The rows are grouped in 4 different ways at once. Each group adds its own fixed numbers to the row, and there is some noise. The rows also spread widely along 14 directions, which tell nothing about the answers.
In the rows, zero is written as 128.
Some rows, each with its group in each grouping after it:
[126 120 156 138 132  70  69 116 140 152  85 140 141 103 105 132 110 134
 114 148 140 142 112 145 155 119 121 119 147 106 150 138 105  87 104 136
 113 106 110]
(5) (1) Z z328
[115 143 140 100 162  92 148 122 162  93 124 148 117 145 115 134 127  80
 166 145 122 108 107  96 115 122 137 158  98 127 112  83 131 107 118 113
 115 125 153]
(0) (0) G z224
[121 105 103 140 131 160  90 129 112 148 130 104 134 107 127 124 134 150
 106 107 139 139 107 168 141 149 108 122 150 147 119 158 111 141 147 139
 150 117 120]
(2) (0) A z224
[122 166 164  94 118 104 113 131 135 135  98 155 125 120  98 130 154 101
 137 142 116  99  91 105 115 158 127 117  89 115 130  81 124 139 129  95
 109 122 151]
(1) (2) Z z865
[134 132 125 139 127 127 156 157 154 128 135 157  84 128 136 107 112 107
 137 119 140 116 133 119 138 106 145 142 116 115  90 140 130  99 122 127
 137 120 120]
(4) (1) M z328
[104 109 104 134 104 113 165 114 133 113 162  96 123 116 144 109 112 125
 154 130 158 127 163 144 151 128 164 146 137 121 147 120 154 129 146 153
 140 137 141]
(5) (2) U z761
[139 117 146 108 168 157 121 123 132 123 134 122 111 112 151  57 153 112
 144 117 123 123 116 139 109 162 103 131 128  96 139 115 156 136 134 117
 149 109 144]
(1) (1) A z761
[160 131 164 131 163 113  69 124 105 135  81 166 175 103 101 125 171 117
  71 125  63 103  83 115 138 125  65 119 127 102 135 121  76 114 103  99
  99  94 111]
(3) (1) K z865
[ 95 144 103 149 142 170  75 201  86 240 113 138 153 152 136 168  92 139
 172  66 172 107 152 114 131 107  79  92 139 158 129 165 128 130 132  75
 152 145  94]
(3) (1) U z328
[134 167 135  90  64 104 118 163 141 118 113 145  40 108 104 130 168 122
 140 150 105  94  38 115 140 136 188 116 109 127  71 134 169 181 159 118
 129 143 154]
(4) (0) K z761
[120 143 119 150 121 120 135 110 128 106 119 125 135 136 138 150 121 151
 128 129 116 151 114 124 132 129 122 126 126 134 108 149 129 116 121 122
 144 143  99]
(0) (1) G z761
[113 112 110 117 134 135  98 101 103  98 133  98 160 136  91 164 135 121
 131 134 123 151  79 140  94 145 109 139 162 156 100 123  92 146 138 176
 110 140 146]
(2) (0) M z224
[157 127 142 145 152 121 121 138 129 101 118 151 123 146 135 131 114 137
 122 141 100 154 121 112 111 113 113 131 146 119 108 143 133 106  98 127
 123 130 102]
(5) (1) Z z761
[ 88 138  97 118 141 140 101 133 134 131 135 109 156 129 103 172 105 118
 144 121 157 118 125 136 127 145 114 133 123 181 123 112  70 129 135 128
 135 118 155]
(3) (0) A z865
[104 136 142 111 129 108  94 150  91 146 123 141 147 156  95 191 109 111
 169 128 145 112 118  93 122 107 120 134 148 147  94 106 128 130 160 121
 116 150 127]
(4) (1) U z328
[ 98 128 131 116 159 108 101  83 129 110 139 117 176 116 132 135  98 110
 152 128 121 114 132 102 152 131  91 134 129 120 163  94 120 110 106  83
 132 118 121]
(3) (1) U z865
[117 125 126 125 121  62 126  67 162  59  97 110 122 102 119 107 173 102
 136 158 103 134  39 129 136 148 152 151 124 104 109 122 137 112 130 168
 122 132 146]
(5) (1) K z224
[ 91 162 118 142  60 124 162 111 104 144 111 132 146 147 112 171 144 142
 152 115 114 132 103 104 102 150 121 104 111 121 100 132 143 145 148 119
 122 190  97]
(0) (2) G z761
[145 120 136 126 175  95 140 148 144  93 138 130 122 144 153 117 126 105
 157 143 124 129 142 109 133  85 149 155 133 117 129 116 157 104 110 138
 120 121 146]
(1) (1) G z761
[126 128 156 131 154 122 123 140 115 156 109 145 131 145 118 120 118 136
 145 123 141 140 147 128 112 126 101 114 127 110 139 132 149 111 134 115
 121 125 109]
(4) (0) K z761
[140 102 152 115  99 134 150 121 138 126 177 147  89 109 124  94  82 103
 137 131 145 129 166 128 139 112 134 153 145  88 118 108 127 104 119 126
 124 104 110]
(1) (1) M z865
[131 131 159 146 131 132 120 118  99 135 110 131 110 130 141 116 124 165
 124 128 146 165 138 157 139 142 112 128 137 121 114 155 164 115 163 124
 169 122  87]
(0) (1) G z761
[130 162 143 115 136 120  99 147 109 121 119 128 127 149 134 172  97 159
 134 145 124 129 141 114 148 124 126 113 128 151 134 121 144 151 131  82
 138 130 127]
(4) (1) K z328
[172  88 165 114 162 145  89 118  80  93 145 137 141 111 124 105 143 120
  88 136 101 137 122 145 134 130 104 158 170 120 108 114 127 135 152 148
 134  88 128]
(1) (2) Z z224
[127 114  93 140 102 126 140 140 151 140 138 104 136  96 118 122 116 144
  92 128 136 131 152 167 144 116 149 116 132 126 162 139  79 135  96 156
 105 118 148]
(2) (0) M z761
[106 141 114 154  91 169 185 117 104 167 117 125 137 148 128 117 140 133
 149  98 138 147 135 131  70 167  79 105 120 101 119 144 126 132 137 141
 118 171  98]
(3) (1) K z328
[ 94 165 138  99  35 107 195 118 153 140 151 169  93  96  90 127 135  93
 133 128 121  66 142 112 134 151 159 139  78  94 115  58 112 135 155 100
 106 136 141]
(0) (2) A z761
[114 120  80 162 167 132 156  70 117  54 125  77 215 143 162 142 152 141
 125 120  87 155 113 117 105 138  97 127 142 135 143 138 122 132 100 153
 128 164 129]
(4) (1) M z761
[138 120 122 188 122 128 205 128 122  89 145 143 122 149 155 134 121 144
 107 127 140 153 184 140 135 100 132 163 116 132  83 151 137  86 158 163
 141 136  89]
(3) (1) A z224
[130 109 135 108 100 124 124  93 139  88 160 109 108  86 126 108 122 136
  98 150 127 129 128 161 161 147 151 146 134 122 132 108 124 146 150 137
 142 101 145]
(1) (0) A z224
[119 122 142 151  65 114 132  97  96 111 119 141 122  87 121 126 174 145
  89 116 112 122  91 148 180 139 144 139 123 117  79 154 141 139 192 136
 157 136  88]
(1) (0) G z865
[124 111 130 109 154 103 105 134 137 132 143 120 130 110 133 102 122  88
 163 123 129 101 121 119 144  96 135 144 156 100 146 107 138 115 100 128
 116 121 146]
(0) (1) M z761
[105 118 125 152 148 117 117 128 118 110 118 116 106 141 123 147 115 141
 147 138 190 172 117 172 135 134 139 154 136 180  77 163 129 102 182 179
 168 112 121]
(3) (0) Z z224
[164 131 162 122 149 119 103 199  93 160  94 118  80 131 135  99 170 147
 131 142 133 127 119 156 125 105 165 117 141 113 139 153 205 163 153 159
 125 127 153]
(3) (0) G z761
[125 103 146 126  92  73  58 118 126 153 102 141 113 106  81 153 117 127
 130 141 124 146  58 136 154  94 140 120 172 102  96 161 113  99 112 163
  96 134  92]
(0) (0) G z328
[108 107 114 146 133 124 115 123 121 153 105 122 144 115  96 109 148 104
 132 109 164 135 100 165 110 153 120 141 141 128 109 144  86 104 147 192
 127 120 141]
(5) (2) M z328
[130 132 152 121 172 134 151 124  91 114 120  94 138 146 160  83 169 110
 175 122 121 115 135 120 100 135 119 138 128  94 158 105 209 154 138 136
 131 156 150]
(3) (1) M z865

New rows, each followed by its group in each grouping:
[145 126 150 147 177 143 142 174 120 165 104 176 162 162  97 135 131 116
 115 110 120 125 160 115  73 113  77 122 115 116 124 117  89  92 120 133
  88 121 119]
(4) (0) A z761
[131 111 128 106 103 126  94  97 117  99 143 113 142 102 102 138 128 119
 111 145 114 135  89 136 130 145 129 137 162 128 117 111  95 143 126 157
 112 119 140]
(1) (2) Z z865
[145 135  91 152 125 129 127 160 122 123 110  88 129 121 163 122 160 166
 112 128 120 138 118 155 141 115 164 108 141 135 147 168 157 157 107 158
 134 149 142]
(0) (2) Z z761
[132 126 150 134  93 125 133 128 114 129 117 121 105 139 108 132 123 153
 128 146 140 156 133 150 109 138 141 125 137 119 118 137 150 134 148 160
 118 144 113]
(5) (0) A z865
[160 112 133 116 155 192 139 145 121 113 164 106  75 153 164  79  98 141
 159 133 124 165 147 138  80 141 109 126 162 108 127 144 181 141 106 139
 143 130 124]
(3) (1) A z761
[107 143 131 156 118 151 160  84 132 121 112 133 158 148 103 140 111 158
 109 127 133 172 141 140  82 189  75 113  94 130 125 126  83  98 128 131
 124 130  91]
(2) (2) A z865
[144 148 147 149 146 100 130 192 135 151  98 158 100 144 120 136 130 130
 129 134 136 128 140 131 124  85 148 121 103 130 119 150 141 108 117 137
 113 121 130]
(3) (0) M z761
[104 124  88 164 121 135 136 133 154 142 132 143 136 110 132 139 100 138
 113 104 147 131 136 139 157 119 121 121 119 149 107 165  81  96 120 114
 146 117  96]
(4) (0) Z z761
[121  91 123 138 114 117 132  99 126 103 173 143 138  86 124 116 113  98
 114 116 129 117 139 136 173 104 128 172 155 116  95 121  89  96 142 140
 139 103 108]
(1) (1) M z761
[112 116 130 114 163 148 100  85 127 100 139 116 157 133 121 131 101 119
 144 129 127 148 120 129 103 169  81 143 146 140 124 103 102 118 127 120
 142 112 131]
(5) (1) A z224
[108 147 107 137 157 155 138 161  97 155 117 121 162 155 143 142 152 122
 162  92 128 107 135 112 106 132 104 116 115 148 129 132 150 151 142 107
 140 160 136]
(3) (0) G z761
[124 115 134 142 166 168 140 119 125 115 141 141 108 132 150  77 127 110
 148 103 149 130 141 134 128 157  99 168 125 130  88 132 144  98 165 119
 184 106 106]
(5) (1) A z865
[129 115 123  91 111 126 121 140 135 134 139 116 101  93 103  87 168  81
 145 131 115  90  77 133 110 142 151 138 140  97 120  98 127 150 130 171
  99 125 182]
(3) (2) A z761
[143 127 148 120 125 141 132 132 126 114 136 143 101 149 112 137  91 133
 131 148 127 152 132 114 111 133 125 132 133 127  97 127 127 114 125 125
 127 116 114]
(4) (2) G z865
[120 143  89 102  59 126 117 137 142 124 135  98 124 116  97 184 116 140
 114 149 108 120  86 133 121 125 164 109 143 144 126 119  82 180  98 144
  89 148 168]
(0) (0) G z224
[110 148 125 135 101 137 162 139 153 136 128 144  74 137 135 111 122 118
 167 119 164 144 111 126 110 152 141 129  96 128  83 140 156 117 147 125
 152 137 114]
(1) (2) Z z224
[120 159 118 142 107  71 181 122 192  94 106 113  82  97 164  86 151 141
 115 157 139 124 126 148 173 134 196 126  74 109 156 128 153 121 112 135
 137 126 152]
(2) (1) Z z328
[ 90 103  96 158 141 139 172 113 146 149 130 102 146 153 125 109  97 107
 179 105 192 164 148 143  78 137 104 128 139 112 124 147 104  77 115 185
 118 145 121]
(4) (1) M z328
[151 127 168 133  77 130 119 132  81 149 117 128 100 134 114 136 118 177
 113 151 128 173 129 148 108 134 125 100 167  98 113 150 164 150 150 152
 115 145  91]
(4) (1) Z z761
[149 135 141 136 134 132 138 153 122 126 128 124  99 145 144 128 109 156
 133 143 142 161 156 144 117 115 140 128 144 128 127 143 154 125 121 142
 134 127 117]
(0) (1) Z z761
[159 103 128 141 160 143 104 170  98 137 136 116 122 132 135 116 127 139
 120 119 137 140 148 156 133  97 135 139 168 132 123 154 140 124 127 164
 136 114 130]
(0) (2) M z761
[112 110 138 132  95  67  98 127 127 130 128 138 127 115  83 173  97 121
 129 153 158 132 129 141 158  98 154 153 161 134 103 122  91  96 148 180
 106 123 129]
(5) (1) A z328
[120 140 139 111 129  95 145 106 117 121 106 133 171 117 113 123 181  93
 127 130  92  82 103  97 115 138 112 129 111  90 144  76 123 144 135 117
  87 143 159]
(4) (1) K z224
[126 124 154 105 200 102  55 123  94 112 113 139 180 129 129 142 131 116
 139 128  91 104 111  94 151 110  91 127 146 129 148 106 150 131 118  77
 128 121 128]
(4) (0) Z z761
[150 132 141 118 136 136 135 155 149 125 121 129  96 136 116 109 114 128
 125 150 139 144 134 139  98 140 139 134 124 123 127 119 115 122 114 148
 120 104 150]
(5) (1) U z865
[107 145 134 118 121 103 172 123 139 126 122 127 131 125 107 118 144 112
 139 137 157 115 151 147 118 152 144 144  96 124 140  89 117 118 157 151
 119 122 163]
(0) (2) K z761
[133 136  99 125 164 146 130 153 107  85 137 125 161 138 134 155 155 111
 127 122  91 103 115 110 116 112 126 145 135 168 104 115 112 158 127 136
 123 139 161]
(3) (0) Z z761
[151  96 144 134  99 117 115 114 120 125 130 154 111  90 105 104 142 127
  84 128  96 129  98 148 149 111 128 140 154  93  96 146 107 109 132 153
 120 109  94]
(0) (0) G z761
[149 121 155 129 160 119 104 140 104 106 106 117 113 139 121 126 141 140
 119 153 143 150 114 153 128 128 140 146 148 144  99 137 139 124 163 167
 142 105 144]
(4) (1) G z865
[121  97 113 147 150 134  85 108  99 105 124  93 127 119 142 119 132 138
 137 125 152 164  86 162 143 136 119 143 180 146  91 176 135 119 151 182
 163 124 112]
(3) (1) Z z328
[133 137 132 119 155 153 108 145  90 111 155 137 180 155 118 192  88 139
 118 126 106 129 175 112 117 107  95 133 142 166 133  99  97 147 121  91
 122 126 126]
(1) (0) M z761
[131 128 154 106 157 137 103 131  97 100 133 147 118 114 113 115 155 107
 124 123 121 101 112 140 141 147 127 168 131 152  89 102 135 146 188 122
 171 103 148]
(5) (0) M z761
[159 118 171 109 131  98 117 143  98 137 115 132 139 121  97 131 150 133
  95 154 105 119 146 141 128 110 129 130 138  98 160  94 133 148 135 146
  75 120 147]
(2) (0) K z224
[134 128 113 118 134 208 122 138 105 143 139  96 108 139 147  94 138 146
 145 103 130 143 113 150  84 180  98 115 139 131 118 142 159 169 142 128
 159 137 130]
(0) (2) A z224
[114 125 139 120 127 123 106  94 133 143 117 125 162 121 112 129 105 120
 134 127 116 133 123 114 115 148  86 114 137 102 159 107  99 115  91 101
 111 126 116]
(5) (1) G z865
[141  98 123 110  86 111 110 172 129 152 153 149  91 104 100 129 131  88
 145 126 124 106  93 114 131  76 165 138 173 104  88 133 123 132 117 166
  86 135 134]
(1) (0) Z z761
[ 92  98 145 105 141  97  69  86 106 133 151 129 166  86 104 129 106  81
 150 115 130  87 119 116 182 108 103 150 159 111 143  95 115 111 126  99
 125 111 118]
(3) (0) M z865
[117 114 122 139 159 102 169 123 145  85 145 106 114 163 146 119  99 119
 184 141 148 161 145 118 110  98 152 141 137 117 125 140 180 101 108 164
 121 154 128]
(4) (0) M z761
[105 125 106 147 160 160  71 133 109 171  91 135 160 113 127 113 154 131
 132  79 134 127  81 143 125 162  75 109 135 145 114 167 111 126 136 109
 166 125 106]
(5) (0) Z z761
[166 135 150 125 149 157 176 146 106 106 133 166 127 152 120 113 151 120
  97 126  78 114 152 111  97 132 101 146 104 110 111 102 122 137 133 115
 106 129 122]
(2) (0) K z328
